The same things were measured in two ways. Each way mixes the same 10 hidden numbers, adds some noise and spreads widely along 6 directions of its own, which tell nothing about the thing.
Some things both ways: the first way, then the second way.
[ 25 -45 -15 -75  -9  44 -17  -1  40 -16 -13  23 -18  27  45 -23]
[  9  31   7 -50  -2 -55  19  15   8  -9 -53  -9 -25  25 -42  -3  10  22
  27 -41  -2 -11  61]

[  12  -30   28  -20   11   74   -9   11    5   34  -37  -23   -5   37
   81 -106]
[  3  46  36 -18  33 -48  63 -10  41  -9 -40  12 -25  39 -81 -33 -13  15
  18   5  -5  -8  50]

[-38   3  33   4  42  17 -16  -1 -13  39 -14   1   0 -26 -12 -19]
[-35  39  60 -39  26 -31  12  -2  62  21 -22  -1 -29  38 -98  -8 -16   9
  44 -41 -49 -19  47]

[ 17   9 -23  10 -36 -12  44 -73   3 -44  26  -9   1  45  31 -24]
[-17  14   7  22  30 -19 -18   9 -18  21 -14   4   4  70 -73   4  -8   3
  15  16  -2  -6  19]

[  2  26   5  36   5  56  -3  13 -36  23 -30  13  10   4  13 -17]
[ -7  30  31   0  35  -7  -4   2  13 -13  -8  14 -11  47 -42 -29 -15  10
  27   7   7  -8  39]

[ -9 -22 -40 -26   9 -41  41  -3  11 -42  26 -19 -56  20   9 -16]
[ 61 -20 -45 -13 -67  -2 -24  -3  37 -36  -5 -51  25 -95 -22 -14 -12   8
 -27 -29  26 -13 -25]

[-18 -18  10 -23   1   5  15  42  -3  -1   2  48 -27 -43   5  48]
[  2 -59 -15 -22 -39  -4 -16   3   5  -4 -18 -10 -17  33 -70  31  -4 -12
  24 -35 -53 -17  25]

[-22 -26 -26 -20   3  -8   4 -21   1 -13   9 -16   9 -28 -13  16]
[ 45  40  -9 -12 -34 -20   5  14 -40   3 -25 -49  37 -61  -6 -18  28  23
  -4  -7   6  -5 -14]

[ -7   7  10  30  -6 -57  -1  43  -1  23  10   2 -42 -10  20 -36]
[ 27  -7 -28   4 -25 -40  26  -5  85   3 -21 -49   7 -36 -37  17 -48  10
 -27 -27 -49 -32   8]

[ 46 -26  -3 -22  54   5 -43 -20  12   7 -24 -74 -22  58  30 -17]
[ 51 -30 -17   4 -19 -10 -14   8  27 -15  -6 -25   1 -13 -51  -4 -31  11
   5  -6  52   2   4]

[-58  18  23  14  -4 -21  31   4 -11  39  18  60 -26 -33  -7  -4]
[-24  -9  21 -12  -1 -13 -40  26  76  -5  -5  -2 -17  45 -58   7 -32   0
  31 -24 -27  -2  18]

[ 15 -23  29   6   0   4 -11  23   9 -15 -10  22  21   5  22 -28]
[ 22  -3  28   2   6 -12  30 -18 -72  56  -6  25   1  45 -44   0  14  16
  31   3  -6 -19  34]

[-14  27 -18  52 -19 -82  25  -9   6  18  -3 -44  23 -73 -39  -6]
[ 14 -64 -41  22 -54   1 -44   5  -8  14  -8 -46  38 -11 -76  36 -18 -18
 -11  16 -36   3 -49]

[-13   8 -25  58 -17 -60  53 -23  11  16   4 -68  43 -42 -35  26]
[ 30 -20  -3   3  -1  14  29  -2  42 -38  18  20 -24 -27  58  12  20  11
  -8   0   0  31  -5]

[-28 -24   8  16  33   0 -15  -3   2   1  39   5  -7   3 -31  14]
[ 74  15   2  -8   9   4  31 -18  18  22  37 -13   1 -70  26   3  13  42
   1 -33  24  -5   4]

[ 35  58 -41  20 -65  33  11   7 -16 -60 -45  18 -15  17  21 -45]
[-14  45  -2  -5   3 -20 -34  -5 -18 -37 -43 -39  37   0 -56 -30 -20   5
 -26   6   6 -14  26]

[  7   3  55  76 -12 -45  24  -7 -20  65  -2 -18  26 -30 -37  -8]
[-15  24  22   1  61  20 -24   4  35 -50   7  -1 -20   4  48   1   2   9
  10  12  29  37  11]

[  42   37  -68   -5   34   19  -56   -4  -17  -50  -45 -100   -8   -7
   25   18]
[ 48 -38   1  -3 -21  -3  27 -15  -2 -11  -2   1  15 -22  12   3  -7  13
  -8  30  -2  26  -8]

[-36 -78  48   4  52 -10  36 -49 -16  33  70 -13 -54  20 -32  46]
[ 36  36 -45  20  37 -20 -13  -5 -23  14  -7 -23  36 -12  -1 -11  16  27
 -36   7  67 -17 -13]

[-54  14  13  21 -66  -9  69  23  19   3   1 110  43 -77 -35 -44]
[ 37 -12   0  -2 -25  -8  -3  -6 -24  21   7  16  21  11 -23 -11   0  19
   7  -5   3 -15  13]

[-25 -27 -18 -35  -3  19  25   3 -19 -44  14  15   6 -38 -12  31]
[  0  15   7 -24 -14 -11 -48  32  24 -36  -3   0  30  45 -25 -19 -16  22
  -2 -10 -32  -6  35]

[ 38  26  -3   4 -12 -16 -22 -16 -25 -40 -45 -46  33 -24  -6  22]
[ 75  25  -2   5 -19  -6  45  -9 -47 -12 -17 -56  43 -82  23 -23   7  30
 -38   7  21 -10  -2]

[ 21 -56  26 -27  47   6 -43  20 -22  14  46  -2 -62  50  56  -7]
[-58  44  38 -36  53 -27 -14   8  20  13 -35 -19 -41  51 -50  22  11   0
  64 -29 -57  -2  43]

[-11  22 -25  49  69 -43  -1   2 -19 -41   7 -96   7 -11  25  51]
[-13   2  49 -28 -28   0 -36  13  -4 -16 -24 -19   7  14 -87 -24 -22  -2
  37  -7 -20   4  21]

[ 10   5 -31 -27 -49  21  20 -49   1 -40 -43  31  39 -26 -38 -54]
[-23   1  17 -12 -25   7 -82  18  14 -55 -11 -21  18  27 -82 -20 -40  -5
  13  -7 -13   2  29]

[-38   7   7   6   6 -39  11   4 -17 -22  40 -12 -15 -46   8  36]
[ 60 -31  -5   9 -27  12  16   1 -20  25  22 -21  35 -41   9  19  15  21
 -14  12 -15  13 -35]

[ -8  22 -23  39  -4 -47  -2   2  14 -10  -5 -16  16 -49 -20 -19]
[ 29  37   1 -33 -45 -17 -63  20   9 -68 -42 -89  44 -91 -20 -33 -37  17
  -7  -5  43  17   1]

[ 10   5  36  13  21  14  27  -1 -56  -5  16 -22 -20  15  -2 -10]
[ 16 -35   3  10  36  45 -35  -9  80 -37  57  10  -2  18 -25   2 -31   9
  -6   0  -6  12  -1]

[ 30 -22  11 -60 -71 -26 -15 -63  37  -3 -75  12  51 -43 -58 -83]
[  7  11   0  -3 -21 -25 -16  16   8 -10 -28 -32  28  -3 -34   7 -16  15
 -23  -8 -12   3  12]

Other things, the second way, with their names:
(330): [ 10  33  25 -35   9   6 -34  13 -15 -34 -11 -43  -5 -32 -38  -8  20  11
  43  -9   9  27   9]
(538): [ 12   9   8  22  27   5   7  24 -16  17  13   6 -13  24  -8  20  35  12
  18   3  11  16  -7]
(792): [ 49  54  13 -24  35 -11  42 -25  -7  13   9  -7  -7 -49  -8 -20  44  36
  15 -20  35  -3   8]
(563): [ 34 -50   4  31 -20  32 -27   0 -20  16  36   3  20   8 -46  13 -13   4
   3  10   5   6 -13]
(622): [ 29  11   8   5 -23  17 -12   7 -57 -27  -2   6  17 -19  18 -32  31  10
  10  19  29  15  -5]
(371): [  67  -59    6   -9  -67   57  -43   31    5  -78   22  -47    1 -102
   25    4    2    2   11   -6   49   56  -36]
(827): [ 11  24  43 -26  24  -2  17 -15  13  60  28  30 -22   3 -32  -2  34  26
  48 -43  -2 -10  11]
(840): [-19  41  30 -53  14 -31   7 -21  -9   2 -36   0   9   2  -9  -4  22  21
  -2 -29 -15  -1  37]
(47): [ 22   3 -17 -17 -33 -17  24   7  25   3 -18 -59  -3 -49 -39  27  12   9
 -12 -58 -61 -30   9]
(152): [-19   5  26 -17  13  22 -28   7  65 -32  16  19 -23   6   0 -14   7  -3
  33  -9 -15  16  -5]
(296): [-26 -19  43 -19 -17  32 -36  24 -40 -48 -10 -22 -13  29 -53  22  14 -11
  30 -16 -54  24  34]
(842): [ -1  28  34 -52  -9  -8 -13 -10  24 -36 -23 -49  12 -42 -44  -3 -16  20
 -12 -51 -31  -4  43]
(576): [ -7  41  22 -26  31 -26  14   1  33  -4 -24 -20 -21  -8 -35   6  11  17
  12 -34   6   4  28]
(543): [-15  14   2 -43 -20 -35  25   1   3  -5 -51   0 -43  -6 -28  10  47  -6
  40 -37 -18   3  15]
(546): [ -1  11  49 -34   8   4 -23  11 -25 -57 -24  -5   3  25 -43 -21  -1   9
  26  25  14  46  31]
(620): [ 50 -18 -34   0 -29 -22  14  -5 -14 -18 -20 -23  18  -3 -25   2 -16  18
 -30 -16   1 -25  34]
(635): [  0 -20   5 -17 -17   1 -66  38  24 -53 -19 -21   0  25 -52  -8 -21  -3
  33  17  25  36   0]
(277): [ 37  13 -19 -12  -4 -17  -3 -38  22 -45 -24 -27   3 -44 -23 -51 -44   3
  12  13  31 -24  25]
(844): [  7  -3  19 -11  35  19  -1   5  19 -29  17  26 -28  26  27   2  22  12
  28   1   5  25  16]
(881): [-21  -5  -4  18  30 -23 -15   8   9  38 -15  12  10  79 -38  13 -13   3
   0   9 -18 -19  11]
(864): [ 84 -49 -51  34 -70  -8  13 -11 -24   5   1 -18  54 -42  -1 -11 -25  11
 -40  28   6 -19 -29]
(625): [ -7  28  27  16  19 -20  -6   2   6  59   2   2  17  35 -44 -10 -15  14
  25   9 -31 -23   2]
(159): [ -2  66  42 -35  11 -12 -13   4  12 -11 -17 -21 -15 -28 -20 -38   3  20
  44 -40  10 -20  39]
(684): [ 49 -56   3  27 -26  54 -28  -2 -28  24  62  20  21 -17 -15   9  23   7
  10  12  21  19 -49]
(849): [ 58  29  13 -33 -22  29 -36  31   7 -83  10 -53  16 -75 -10 -39  12  28
   6 -22  46  20   5]
(528): [ 46 -23 -28  -6  27  -6 -67   7  82 -24  38  17  14  55 -40 -13 -68  37
  -2 -17  55 -14  44]
(830): [ 13  12  42  -5  12  22   4 -30 -13 -20   9   3   1 -31  -8 -27  -3   6
  15  12  17  12  11]
(777): [ -9   4  31  -3  14  13 -33  -4 -17 -16   6  28  19  27  -1 -13   3  12
  -2  17  30  28   8]
(895): [ 11  29   6 -39 -15 -22  -4 -27 -11  24 -29 -74  35 -65 -90  -1   3   9
  -3 -33 -35 -25  -8]
(418): [ 17 -29 -54 -19 -34 -32  21 -25  27   9 -33 -43   1 -29 -44  34  -3  -4
 -23 -45 -60 -43   8]
(854): [  0  15  12 -20  12  33 -78   3 -28 -30  13 -22   8 -25 -28  -9  18   9
  22 -26  58  15   3]
(414): [-19 -10   9 -23  25 -27 -40   7  52 -32 -35 -25 -11  53 -55   3 -61  -1
  33  10 -19   6  41]
(502): [ 26  51 -21  -4   8 -33 -15  14  18  15 -15 -58  50 -24 -49 -10  -6  32
 -36 -20   2 -30  -5]
(811): [ -5  75  10 -10   9  -3 -47  33 -68  -3 -27 -45   6 -44 -34 -14  66  11
  31 -20  66  15 -17]
(186): [ 51 -42 -33   0 -45 -40  25   4  57  18 -20 -54  29 -17 -61  22 -52  13
 -27 -14 -59 -33  -1]
(673): [  3  14  28 -30 -24 -29 -20  -1 -32   2 -42 -20  36   0 -40 -23 -16  12
   8  10   2   4  15]
(597): [-16  59  16 -41   2 -33   8   2 -46   4 -55 -26  -2 -15 -10  -9  49   9
  28 -20 -18  -5  17]
(375): [ 27  18   0 -15 -16 -24 -40  41  94 -72 -18 -61  12 -20 -51 -12 -69  25
 -18 -29  14   4  41]
(193): [  8  25 -10 -19  -4 -46  32 -22   8  52 -25   5   4   9 -40  -6  13  17
  -1 -43 -23 -53  23]
(374): [  8   9  13   2  33   6 -17  10  -2 -15  15  50  -1  44  66 -12  18  23
  13  23  34  25  14]
(77): [  9 -11 -32  27   0 -25 -28  10 -38 -13 -32  -2  27  47 -21   5 -13   3
 -21  39  38  11   9]
(108): [ 16 -33   0  13 -32 -19 -12  18  15  -1  -9  13   4  49 -67   2 -32   2
  12  12  -9   5  19]
(354): [ 56  48 -20 -42  -2 -38 -31  24  76 -82 -32 -82  16 -41 -57 -38 -62  38
  -7 -33  26 -19  57]
(227): [ 28  32   1  -7   1   0 -12  24   8 -45 -11 -48  13 -32 -32 -12   8  19
 -14 -13  21   9   6]
(34): [-21  42  36 -48 -15 -17  -5  -8  23 -24 -46 -72  -2 -70 -78  -6   2  -4
  15 -39 -35   2   5]
(876): [-34  59  39 -31  14 -33  10   9  -7  30 -35   6  -7  23  -7 -17  34   7
  50  -2 -50  -5  10]
(694): [ 19 -29  -7  -5 -16  20  -4 -12  22  -3  19   5 -32 -34  -4  13  20  -5
  33 -28  -2   3 -12]
(768): [ 42  36   5  12  -2 -20 -10  32  14 -28 -18 -21   5  -5 -42 -43 -24  23
   9  -2  76  -7  24]
(774): [  24   28  -23    2  -34  -20  -38   28  -47   17  -24  -75   23  -34
 -116   13   14   13   -2  -53   22  -27    7]
(146): [ -5  18  14 -50   1 -23 -12  11  26 -38 -30 -10 -11  18  -7   1  -1  18
  19 -28 -29   6  47]
(129): [-21  13  20 -30 -25  -3  -8  11  47 -23 -21 -31 -25 -42 -25   8  15  -9
  28 -37 -47   9  -5]
(898): [ 14  82 -16  -3  -7 -39 -21  13  -7 -48 -46 -11  50 -21  37 -73  -2  26
 -38  17  56 -16  15]
(545): [ 56  22  -8  11   8  -6  12   9 -16  16   3 -30  11 -50  14  -1  19  27
   5   1  44   6 -18]
(560): [ 11 -16  25 -30  -5  -3  25 -20  29  15   7   1 -36   4 -44  12  -4   6
  45 -48 -59 -25  41]
(626): [ 66 -30 -46   9 -25 -13  18 -21 -19  18   1   0  33 -36 -12  -3  21  18
 -32  15  52   2 -38]
(531): [ -7 -23  41 -15   6  22 -23  13  -9 -15  10  16 -15  36 -37  15  15   2
  37   7  -9  40   8]
(372): [ 13  38 -25  -6  32  -9 -30   4  26 -30  -8 -32 -12  11 -63 -24 -10  11
  11 -37  23 -42  40]
(2): [ 63 -43  -2  -8 -25   0  37  -3  73  -1  21 -23 -15 -45 -11  24 -28  24
  -9 -45 -17  -9  15]
(555): [-11  20  10   1  15  -1 -17   8 -80 -15 -31   0  -3  45 -31 -14  29  -3
  31  19  11   1  26]
(138): [ 22 -21  29  -6   5  31  19  -1  -9  -6  36  37  -7  15   7  12  42  15
   7   2 -22  30  -1]
(180): [  27   59   19  -40  -25   -5  -42   51   -1  -91  -45 -103   14  -79
  -25  -30   -7   20   11  -28   23   14   26]
(247): [ 78 -53 -40  28 -31   7 -77  51   2 -14  21 -46  41   3 -64  12 -43  25
 -13   2  81  13 -14]
(815): [ 87 -10 -55  50   3 -17  -9  15 -11  15  16 -48  49   0 -39   7 -43  37
 -37  15  35 -28   7]
(382): [ -1  62  31 -25  18 -13 -67  37 -84  -9 -24  -8  15  26 -21 -20  34  30
  40  -5  78  24  32]
(499): [ -3  27 -28   7 -15 -67   7  28 -26  17 -70 -19  11  49 -33  -1  -2   7
  -5  -5  -4 -34  34]
(893): [ 58 -33   1  27   7  -4 -19  21 -20  21  23  25  20  60 -56  -6 -22  30
   8  27  74  16  10]
(822): [ 71 -32 -16  -2 -28  -4  -9  25 -19   8  19  16  -7  19  -2  -5   7  21
  54  13  22   7   4]
(577): [  1  45  20 -30  34 -24  17 -18  65  21   2   1   7 -21  16 -13   6  27
  -2 -22 -17 -10   0]
(342): [ 18  14   8 -14 -42   7 -57  10 -45   0 -18 -44  28 -68 -15 -21  16   4
  22 -14  51   6 -28]
(321): [-10  31  -2   3  -7 -57  -6  11 -12  23 -57  -8  34  46 -63 -25 -15   7
  -8  23   7 -16   8]
(443): [ 56 -14  -9  15  -1   5   3   5  28   0  31   7  14 -10  42  -6 -16  28
   1  14   5   1  -2]
(386): [-31  28  46 -21  14  21 -80  29  42 -75  -1  -6  11  18 -30 -36 -24   4
  16   8  28  37  15]
(297): [ 25 -73 -28  24  16  37 -55   6   8  -7  51  24  -1  49 -31  44   0   4
   1   9  31  34 -15]
(508): [  0   0  18   0  -3 -10   6  32   9   4  -6  18 -41  36 -15  19  23   7
  40 -27  -3   8  25]
(148): [  -8  -41   -6  -32  -35  -32    8  -34   28   48  -24  -22  -24    5
 -108   37  -22  -12   35  -58  -81  -44   28]
(877): [  2  21  15 -12 -43 -26 -29   5 -63 -10 -56 -27  44 -13 -72 -31  -1   5
 -18   1  47   1   6]
(835): [  9  53   6   1  37 -21  13  14 -32  19 -15 -13  -9  20 -45   3  38  25
   9 -26  24 -12  27]
(455): [ 25  50  30 -13   1 -22  36  11   2  -8 -18   4  -7 -25   1 -20  26  30
   0 -20  30  10  23]
(734): [ 22 -38  -3  11  14  -6   0  -6  19  43  30  57  -4  78 -59   7  -3  16
  11  -1  15  -6  12]
(473): [ 46 -31  24  -9  15  53 -47   1  -5 -29  55 -14  16  -9   4  10 -18  29
  12  -8   9  20  19]

Some of these things the first way, each followed by its name:
[  4   2 -52 -42  -8  59 -48 -60  19 -17 -58 -36   1  35  -5 -12] -> (455)
[-18 -38 -29 -74  15  12 -23 -26 -13   0  -7   0 -62  11   9 -21] -> (129)
[ -2   0   1 -27  -1 -16  10 -29 -16 -40  25 -24 -40  33   7  -1] -> (502)
[ 59 -62  52   8  58   2 -17  81   9   3  23 -34 -32  84  33 -49] -> (528)
[-19 -14 -14  18  -8 -33  50   5   5  14  24  23 -13  -1 -13 -22] -> (694)
[ 16 -17   6 -94   1 -26  -8 -34 -13 -37   6  15 -41 -22  23 -16] -> (186)
[ 23 -32   6  34   5 -41 -18  69  22  34  -9 -31 -37  30  51  16] -> (499)
[-27 -19  24  -2  21  46 -32   3  -6  41 -22 -13  14 -40  -9  -2] -> (531)
[ 29 -12 -28 -32 -70   0  53  10   2 -32 -40  31  -9  20   6 -97] -> (898)
[  8 -12  -4 -13   0  36 -19 -44  -7   7 -30 -49  20   4  -8  16] -> (227)
[ 34  26  -4  29 -14   0   0  14 -14 -35 -33 -13   9  21  17 -79] -> (830)
[ 23  15  32 -21 -23   1 -12  -6 -29  24 -42  28 -22  -5 -12 -24] -> (881)
[ -6  -8  30  69  35 -51  12  85  -6  18  13  -9  24 -33   2  10] -> (560)
[  4  -6  22  52  -1 -44  17  59   9 -31  19 -42 -41  41  50 -37] -> (777)
[-40 -55  24 -52  11  -5  34   4   5   3  15  68 -50  -8 -29 -18] -> (193)
[  7 -13   2  25 -17  30  33   4 -17  -2   3  27  13  -8  26  27] -> (555)
[  8 -29 -18  -9   7  -4  -8 -37  26   8 -30 -45  33 -10  -1 -32] -> (108)
[ -6 -19  16   8 -24  20  13 -53  19  14   8  -4  20  32  -7  13] -> (835)
[-12  -5 -10 -15  -2   9 -13 -58  14  -7   1  -1  -1  -1  -6   7] -> (375)
[-36   1 -35 -44  41  49   7 -63 -58  11 -17  -3 -21 -27 -54  31] -> (152)
[-42  27 -11   7  36  -2   4  31 -40 -11  34  -2 -74  -4   1   7] -> (577)
[ 31 -10  12   1 -18  -1  13 -69  19  27 -49 -21  56  31  -6 -56] -> (768)
[-43  17  -2  44  44 -31   9 -28 -40   7  34 -10  -7 -17 -25  16] -> (625)
[-10 -40  13 -17  36  49  -6  51 -24 -25  39 -22 -41  47  80  21] -> (849)
[-18  -8 -37 -53   4  71 -16 -49 -24 -41 -18 -32   0  -7  -9  36] -> (138)
[ 21  37 -12   0 -20  -1 -34  63   6 -82 -14  -5 -45  21  43 -11] -> (842)
[-27 -98  26 -19  48  32   4  39   5  79  31  42  38 -50   5 -11] -> (822)
[ 12 -45  -3 -54   5 -12  -5  43   1 -17   9  20 -81   0  11   4] -> (418)
[ 25 -52  80 -18   8  13 -63  46  25  59 -11   4 -27  50  42 -48] -> (247)
[ 46 -40  13 -23 -21 -13  18 -47  26 -20  19 -39  -4  54   4 -34] -> (297)
[-16 -10  15 -14  -1 -19 -12  -7   3  23 -14  -1   4 -41   1  13] -> (371)
[ 33  37 -17  23  14 -74  13  14  -3 -74  13 -80  -8   1  13 -20] -> (895)
[ -3  80 -43  33 -55   2  -3  16  31 -46 -72 -10 -10  -2  15 -29] -> (877)
[ 14 -17  30  19 -20  53  41  34 -27  26  12  69 -14  41  16 -19] -> (372)
[ -5  37 -13   0   3  39 -35  45  -2   1 -33  14 -16  38   0 -51] -> (827)
[ -5 -32  43   4  -2 -31 -33  68   1  49 -26 -15  -4 -34 -15   9] -> (47)
[-19 -10   3   8 -11  32 -18 -44  -8  40  -3  -7  -2  18   0  22] -> (538)
[-15  11   0   9 -12   8  -1 -16 -15 -24  -1  19 -13  12   7 -12] -> (563)
[  9   7   4  20   0 -19 -11 -13  22   6   0 -45 -16  34  18 -15] -> (576)
[ 17   7 -37  43  -4  13 -11  -1   6  -7  -2 -40 -39  25  32  30] -> (77)
